There are 3 nested groupings, the coarsest first. Each group lies inside one group of the grouping before and may be the whole of it. The rows also spread widely along 8 directions, which tell nothing about the answers.
Known rows, each followed by its group in each grouping:
[-36  47   2 -16 -17   4 -21  -8 -29  39   8  -4 -15 -16 -15  -1 -11  19
   2   6  16]  j_822 zozom Merov
[ 34  21  -3 -46   8 -31 -15 -20 -30  33  20 -10  73  -9  27 -41   0  34
 -40  34  16]  j_120 nemaz Saniv
[ 52 -31 -17 -27 -11 -15   3 -16  13  11  10  -6 -20 -16   2 -13   0  -8
 -28 -18 -19]  j_120 reda Tepe
[ 12 -12 -10 -29 -27  14  -6 -11  10   2  -2 -21 -22 -26   9 -31 -16  -5
  -9  -2 -19]  j_120 reda lotu
[ 16 -27 -11 -10   9 -11   8 -35  19   4   1  -2  25  -3  37 -38   7   2
 -12   1 -12]  j_822 zodar Vuguk
[  9  31 -20 -18  -2 -12   1  -9 -17  34  24   9  -1  18  33   0 -14  18
 -25  27  -4]  j_822 mig penum
[ -8  28 -14   2   5  17  23  24  -3  19 -22  -4 -36   2   4  15 -29  22
   0  14 -41]  j_822 zodar Dof
[ 20   1  -3   8 -18  -6  -6   9  -4  42   1  -9 -36   8 -16  16   6   1
  -9  19  11]  j_120 zozil dofos
[  9   9   5  14  29  10  59  38 -27  -7 -22  -3  25  38  19  17  10   8
  -5  20 -45]  j_120 nemaz pel
[ -1  10   5  10  42   6  31  35 -21 -21 -24  -9  33  12  -5   4   8  24
  -5  -9 -39]  j_822 mig leva
[  7  -9 -11 -10  -8   2  -6 -14   3   8   5 -13 -15  -8   9 -22   1  -3
  -4   3  -4]  j_822 mig bediz
[  2 -15  18  22 -31   3 -22  27  -5  48 -14 -28 -40 -11 -27  -5   5 -12
  -5  26  19]  j_822 zodar Tanuk
[  5  -2  -6   2  -5   6  17  11   3   3  -8 -11 -23   6  -8   9   1  -1
   0   2 -17]  j_120 zozil ruziz
[ 12  -7 -21 -23 -13   8   1 -26   5   4   5  -3 -18 -18  23 -17 -14   2
   0  -9 -32]  j_822 zozom Kevun
[-25  14   7   5  24  40  49  20 -28 -41 -21   3  21  24  49 -14  -8  -5
   8   4 -65]  j_822 mig penum
[-35  28  -9 -16  10 -20  31 -45 -18   2  30  21  -3  36  13  25  31   6
  -8 -17   4]  j_120 reda lotu
[ 25 -24 -27 -15  -6  -3  17 -30  14   3   1   4 -22  -6  37 -21  -4 -12
 -15  -8 -36]  j_822 zodar Tanuk
[-30  -5 -13  -4  24   6   9 -24  25 -33 -19 -16  -3 -31 -56  -2  26  23
  24 -68  -9]  j_120 zozil dofos
[ 34   2 -19 -29   4 -21  19 -14  -3  16  16   8  -6  12  14   4   0   8
 -29  -7 -19]  j_120 reda Tepe
[ -6 -38  18   3  -2   6  18 -10  11  -8 -13 -22  20  18  21 -36  28 -17
   9  16   8]  j_120 reda Tepe
[  0   3  -2 -24  -8  -3  -6 -33 -10  17  17   6  12  -9  44 -40  -4   0
 -17   9  -9]  j_822 zodar Vuguk
[ 10   6  -2  -2  -4   1  10   0  -6  21  -1  -6 -10  10   9  -3   1   3
  -4  19  -6]  j_120 zozil dofos
[ 24 -27  -2   5   3  -9  26   0   8   1  -5  -9  -4  21   8   6  21  -9
 -11   2 -15]  j_120 reda lotu
[ -1  -8  -6 -10  -9  10  18 -18  -6 -14   7   1 -19  -2  12  -8   8 -15
  -1 -17 -24]  j_120 zozil ruziz
[ 22 -22 -46 -27 -36  18   8 -20  40  32  -6 -26 -49  -5  42 -29 -29  -2
   4  39 -10]  j_120 nemaz pel
[ 14 -14   0 -12  -9   2   5 -14 -14   0   4   2 -12 -23  15 -26   3 -16
 -19 -24 -31]  j_822 zodar Tanuk
[ 28  21 -21 -15  24 -14  -2  22  10  17 -19 -12  14 -34 -31   2 -27  55
 -24 -19 -38]  j_822 zodar Vuguk

New rows. What belongs after each?
[ 25  14  -9 -21  19  -3  -2  12 -16  -6  -6 -11  17 -27  -6 -18 -16  27
 -21 -18 -39]  j_822 mig bediz
[ 27  -2 -18 -11  14 -20  10  13  25  22 -16 -24   8   3 -19   3  -3  35
 -11   9  -3]  j_120 reda Tepe
[-51  28 -12  -2  17   4  41 -46  -4  -3  13  20  -7  45  25  17  28   7
  21  -1   4]  j_120 zozil dofos
[-44  -7 -18  -4   4  15   1 -29  37   6 -15 -32   8  10  22 -36   6  18
  31  29  29]  j_822 mig leva
[ 20  -1  -4   4  15 -16  21  24   3  15 -12 -11  -8  16 -27  24  10  16
 -11  -3 -11]  j_120 reda Tepe
[  9 -21  32   9 -11   3 -13  10 -34  21   6 -15  21  10  25 -38  20 -25
 -14  37  18]  j_822 mig leva
[-10  -8   0  -8  -2 -11  -6 -37   0  10  16   7  -2 -16  -3 -17  18  -3
 -11 -29   4]  j_822 zodar Vuguk
[-25 -11  11   8  -7  25  26  10  -2 -25 -20 -16 -29   0 -17   5  15 -15
  13 -25 -27]  j_120 reda lotu
[ 48 -55   0  -4   3  -9  32 -18   6 -21   2  -1  16  15  40 -22  25 -32
 -23  -7 -34]  j_120 reda lotu
[ -7  -6  -3  -6 -15 -13 -42 -13  16  34   5 -33 -13 -28 -38 -24   9  18
   1   4  43]  j_822 mig bediz
[-15   8  20  17   8 -12 -26  27   0  31 -17 -25   9 -24 -69   2  13  34
  -3 -11  21]  j_822 zodar Vuguk
[ -8 -11  23 -18 -15  10  12 -18 -23   0   7 -10  34  20  62 -49  13 -20
  -7  41   0]  j_120 reda lotu
[ 13 -26  -6  17 -46   2 -26  -2  21  60   8 -24 -52  20  20 -14  -2 -24
  -1  63  40]  j_822 mig penum
[ -1 -11 -20   0  27 -11  16 -25  34   3 -15  -9  13  -2   1 -12   7  26
   4  -8  -9]  j_822 zodar Dof
[ 19 -19   2   7  10  -4  18  -6 -10  10 -10   0  19  18  26  -8  14  -9
  -9  14 -16]  j_822 zozom Merov
[ -2  -4   8  -4  20   4  36   9 -10 -24 -13  -4  12  10  -3   1  16   2
  -3 -21 -33]  j_120 reda Tepe
[-10  54 -25 -31  11  -7  14 -24 -39   7  23  33 -26 -12 -13  35  -9  18
 -21 -53 -40]  j_822 zozom Merov
[ -2  17  -9 -27  -4  -6  25 -24 -17   9  21  15 -15  18  26   4   2  -1
 -15  -5 -15]  j_120 reda Tepe
[-17  42  24 -15 -15   4 -15   6 -55  44  10   2  24   6  26 -20 -10   5
 -11  43   9]  j_822 zozom Merov
[ 58 -22 -16  -2  -5  -5  -2  13   4  18   2  -7 -16  -6  12  -8 -13  -7
 -31   4 -31]  j_822 mig penum
[ 36 -44  12  47  27  -7  39  32   1  -1 -27   2   3  32  -1  20  30 -17
 -13  -3 -38]  j_822 zodar Vuguk
[-19  21 -32 -27  -4 -14 -16 -48  38  33   6 -21   0  -9  -4 -22  -2  40
  15  15  37]  j_120 zozil dofos
[-24 -23  29  19 -22  17 -23  16   8   0 -21 -42 -16 -28 -55 -20  22 -11
  21  -9  26]  j_120 zozil ruziz
[-56  31  -4 -20  -3   6  20 -39 -24   5  22   9  -3  11   8  -4  22   5
  10 -10  12]  j_120 nemaz pel
[  3 -26  25  17   5   2 -27  29  -1   6 -24 -42  23 -27 -45 -30  20   8
   1  -5  20]  j_822 mig leva
[-28  16  11  11 -27 -14 -19   3  -1  52   6 -24 -33  13 -47  22  21   9
   4  22  55]  j_120 reda lotu
[ 51 -22  -2  26  26  -4  21  49  -3  -2 -24 -12  13  14  -5  10   1   6
 -23   4 -44]  j_822 mig penum
[-18 -14  24   3   2  23   4   2 -11 -15 -20 -22  34 -10  19 -43   7   0
  19  10 -18]  j_822 zozom Kevun
[ 43 -31  15  -5  -7  -4  17   0 -26  14   7  -5  28  16  42 -30  20 -25
 -29  30 -13]  j_120 nemaz pel
[  2  -4   0   9  37 -18  16  -1  -3  -8  -7  -7  36  14  -7  -2  27  20
  -6  -8  -8]  j_822 mig bediz
[ 11 -24   3  14   5  -4 -10   5   9   4  -7 -20   6  -5 -17 -15  16   0
  -6  -3   2]  j_822 mig penum
[ 85 -37 -34 -26  -8 -26  -9 -19  16  22  17  -5 -13 -16  33 -25 -16  -5
 -43   6 -27]  j_822 mig bediz
[ 55 -44 -20  -7 -19  13 -19  24  31  19 -25 -43 -25 -31   6 -38 -27  -1
 -11  20 -22]  j_822 mig leva
[ 16   8   1  -7  14   2  39  24 -14  -2 -15  -6  25  30  33  -1  -5  13
 -14  29 -40]  j_120 reda lotu
[ -8  23  18 -13  17 -12  10 -12 -46  20  23   7  60  40  64 -27  15   9
 -18  52  13]  j_822 mig leva
[ 29  27 -13 -13  32  -1  60   6 -40  -6   6  39  17  32  67  14 -18  10
 -37   2 -85]  j_822 zodar Vuguk
[ 10  17 -12 -26 -21 -20 -33 -27   2  58  22  -5 -18 -27  -1 -20 -17  19
 -22  16  20]  j_822 zodar Dof
[-32  -3 -17   8  18 -30  14 -53  17  12  14   8  -3  19 -10  14  45  11
   5 -25  25]  j_822 zodar Tanuk
[ 49  -3  -9 -24   1 -34  -9 -25 -16  39  32   5  29  14  53 -28   1   4
 -40  39   8]  j_822 mig bediz
[ -4 -13  -9  -3 -18  22  33 -16  -1 -11   3   2 -35  21  43  -7   1 -29
   6  12 -28]  j_120 zozil ruziz
[-22  -1  25  13  -5   3   6  16 -17   2  -8 -16  -9   0 -41  11  30  -4
   1 -16   8]  j_120 reda lotu
[  8  12   0  -9  -2   8  -7  13 -13  12   0 -12   7  -7  15 -22 -15  12
 -14  16 -18]  j_822 mig penum
[-24 -16   7 -15 -35 -20 -39 -45  26  49  16 -36   7   2   1 -42  24   3
   7  46  82]  j_120 reda lotu
[-13 -18   3  -5 -16  39  20 -12 -21 -29  -8   8 -42 -23   9 -14   2 -41
   6 -47 -53]  j_822 zozom Merov
[ 12  20 -19 -18   9 -13   1  -6  -6  25   6  -6  12  12  26 -11 -12  27
 -14  29  -6]  j_822 mig bediz
[-25 -11  18  10 -13  10  20   0  -6   2  -8 -14 -10  24   9  -4  22 -18
   7  19   8]  j_120 reda lotu
[ -7   0   6   7   5   8  10  12 -22  -8  -4  -3 -21  -3 -16   6  12  -6
  -2 -21 -24]  j_822 mig bediz
[ 22  50 -26 -47   8 -15  21 -19 -35   7  31  27   3   0  31  10 -24  25
 -36 -11 -44]  j_120 zozil ruziz
[-15  29  11 -31 -33  -8 -33  -9 -26  38  26  -7 -39 -32 -45   0   1   6
 -17 -20  27]  j_120 reda Tepe
[ 51 -28 -11  -3   5   6   2  21  25   2 -31 -30   0 -23 -10 -22 -12  13
  -6   1 -33]  j_120 zozil dofos
[-78  36  15   4 -17  -5 -18 -36 -13  47  22   2 -10  16  -6  -3  23  12
  16  21  59]  j_822 zodar Vuguk
[ 11   4  26  -2   0  15   3  20 -51 -10   8   5  17  -5  22 -23   2 -18
 -25  -4 -36]  j_822 mig penum
[  8  21  25 -33  -8  -4 -12   8 -47   2  16  -1   4 -36 -30 -16   4   2
 -32 -38 -17]  j_120 reda Tepe
[ -1  22  23  10  38 -18  28   5 -40   5   3  12  54  38   7  11  36  15
 -12   8  -3]  j_120 zozil dofos
[-20  25   3  15  42 -21   5  20   1  14 -20 -22  45  17 -31   8  19  53
   7  17  18]  j_822 mig bediz
[ 17 -16  -8 -17  -8  19  18  13   6 -20 -19 -19 -17 -20   0 -15 -15  -2
  -7 -17 -50]  j_120 reda lotu
[-37   5  14  -4 -24  54  40  19 -14  -9 -23 -15 -31  27  52 -21 -18 -24
  23  40 -36]  j_120 reda Tepe
[ 19 -50  -9   9 -14   0   7 -30  25  12   3  -1 -26   2  25 -22  16 -29
  -7  -4  -9]  j_822 zodar Vuguk
[-33  16  -5 -11   1  -9   5 -30 -16  14  15  -4   2   5 -20   6  31   8
   1  -8  31]  j_120 nemaz Saniv
[ 34 -10 -13 -20   0 -26   5 -15  14  31  10 -10  11  16  17 -13   5  13
 -21  24   9]  j_120 reda Tepe
[ 23 -56   6  17  24  -7  29  -9  24 -33 -19 -18  36  13   4 -22  42 -13
   5 -13 -14]  j_120 zozil ruziz
[ 15  22 -14 -18   3 -15  -8  -9 -17  24  22   6   3   0  13  -4  -8  17
 -28   4  -9]  j_822 mig penum
[  6  -4  -3   5  28   1  37   2 -20 -13  -1   7  17  30  30   2  17  -2
 -11  -2 -31]  j_822 mig leva
[-52   9  32  20  56   9  47  -2 -44 -61  -9  11  58  26   1  -4  51  -1
  13 -41 -32]  j_822 mig bediz
[ 19 -33  -4   6   1 -14   6   1  31  14 -13 -25 -11   5 -28   0  23   3
  -2  -6  12]  j_120 reda Tepe
[ 17   7 -60 -46  -5  10   2 -34  41  10 -13 -13 -15 -26  35 -28 -47  31
   3   4 -38]  j_822 zozom Merov
[  3 -43  24  11   3  25 -13  22   7 -29 -35 -44  22 -40 -22 -55  11  -7
  13 -13 -16]  j_822 mig bediz
[  5   3 -16  -4   5   0  14 -10   0  17  -8  -1  -3  12  20   1  -2   4
  -1  10 -16]  j_822 zozom Merov
[-13  19 -10 -11   4  -9  -3 -20   9  39   0  -9  10   7  20 -18  -9  29
  -1  35  13]  j_822 zodar Dof
[ -6  -8   8  16   8  -2   4  -1 -15  -6   7   1  -9   3 -22   8  29 -11
  -8 -30  -6]  j_822 mig penum
[-32   1   6   4  -7  23   6   3 -10   8  -7 -17 -10  13  19 -18   5  -5
  14  24   6]  j_822 mig leva
[ 19   5 -24   8  30   0  27  25  14  -6 -23 -10   9  14   3  12 -11  29
  -7   3 -41]  j_822 mig penum
[ 10  12 -10 -15  29  -4  29  -6 -27 -13  10  14  21  14  31  -3   4   8
 -21 -11 -37]  j_822 mig leva
[ -3  12 -27  12  15 -16  23   2  14  23 -11   0 -27  15 -18  35   5  25
  -3  -8 -14]  j_822 zodar Tanuk
[  8   3  43   6 -10  -3  -5   9 -64  29  21   3  32  31  51 -31  20 -27
 -23  56  14]  j_822 mig bediz
[-68  40  17 -18  -7 -10 -18 -43 -21  42  18  -6  42  16  38 -42  14  22
  10  52  56]  j_822 zodar Tanuk
[ 66 -37  -7 -14  -8 -23   2   3   6  17   8  -7 -16 -10 -11  -3   9 -12
 -36 -15 -17]  j_120 reda Tepe
[-20  -7  10 -14 -16   7   0 -17   4   1  -2 -22   5  -6   6 -30  10  -4
   6   7   9]  j_120 reda lotu
[-53  21  -6   5  26  -2   1  -7  13  11 -15 -26  34  18  -8 -12  16  44
  25  22  34]  j_822 mig leva
[-30   8  -1  -4  -5  14  10 -16  -5  -1   0   5 -23 -11   3  -9   0  -1
   4 -21 -20]  j_822 zodar Vuguk
[-54   3  11  11  13  11  30 -32  -5  -9  -2   9   4  22  24 -10  29  -7
  19  -4  -1]  j_822 zodar Dof
[  7   6   4 -13  -5   5   8  20  -3  15 -11 -20  -4  -1   1 -11 -11  13
  -6  18 -12]  j_120 reda Tepe
[ 48 -33   7 -13 -54   6 -54   5  -3  42   9 -20 -56 -69 -29 -37 -21 -24
 -34 -17  -6]  j_822 zodar Vuguk
[ 53 -22 -25   1   2 -29  10 -12  -1  35  21   8 -22  25  22  16  12  -8
 -36  13  -2]  j_822 mig leva
[ 10 -56 -20   0 -17  20  -1 -25  49  -2 -29 -30 -21 -18  14 -40   0 -20
  21   3 -11]  j_822 zozom Merov
[ 21   9  -6  -1   7 -26   3   1 -14  35   8   7  -6   3  -8  14   9  11
 -27  -3  -8]  j_822 zodar Tanuk
[ 25 -27   1   1 -20  -5   7 -28 -19  27  17  14 -13  25  49 -13  16 -41
 -17  23  -2]  j_822 zozom Merov
[-19  27 -14 -18   8   7  23  -2 -13   2  -3  -5  -7  -6 -16   7   0  24
   0 -19 -20]  j_120 nemaz pel
[-56  21  35 -18 -33  27   8 -21 -46   6  22   4 -17  15  35 -27  13 -32
   8  16  14]  j_120 reda Tepe
[-19  -7 -10   6  -2   4  24 -32  -1  12   2   9 -17  33  33   5  19 -18
  11  11   1]  j_822 zozom Merov
[-49  26  -2 -11 -10  21  -6 -18 -14  -4  11  -3 -23 -14  -5 -12   0   4
  10 -21  -2]  j_822 mig penum
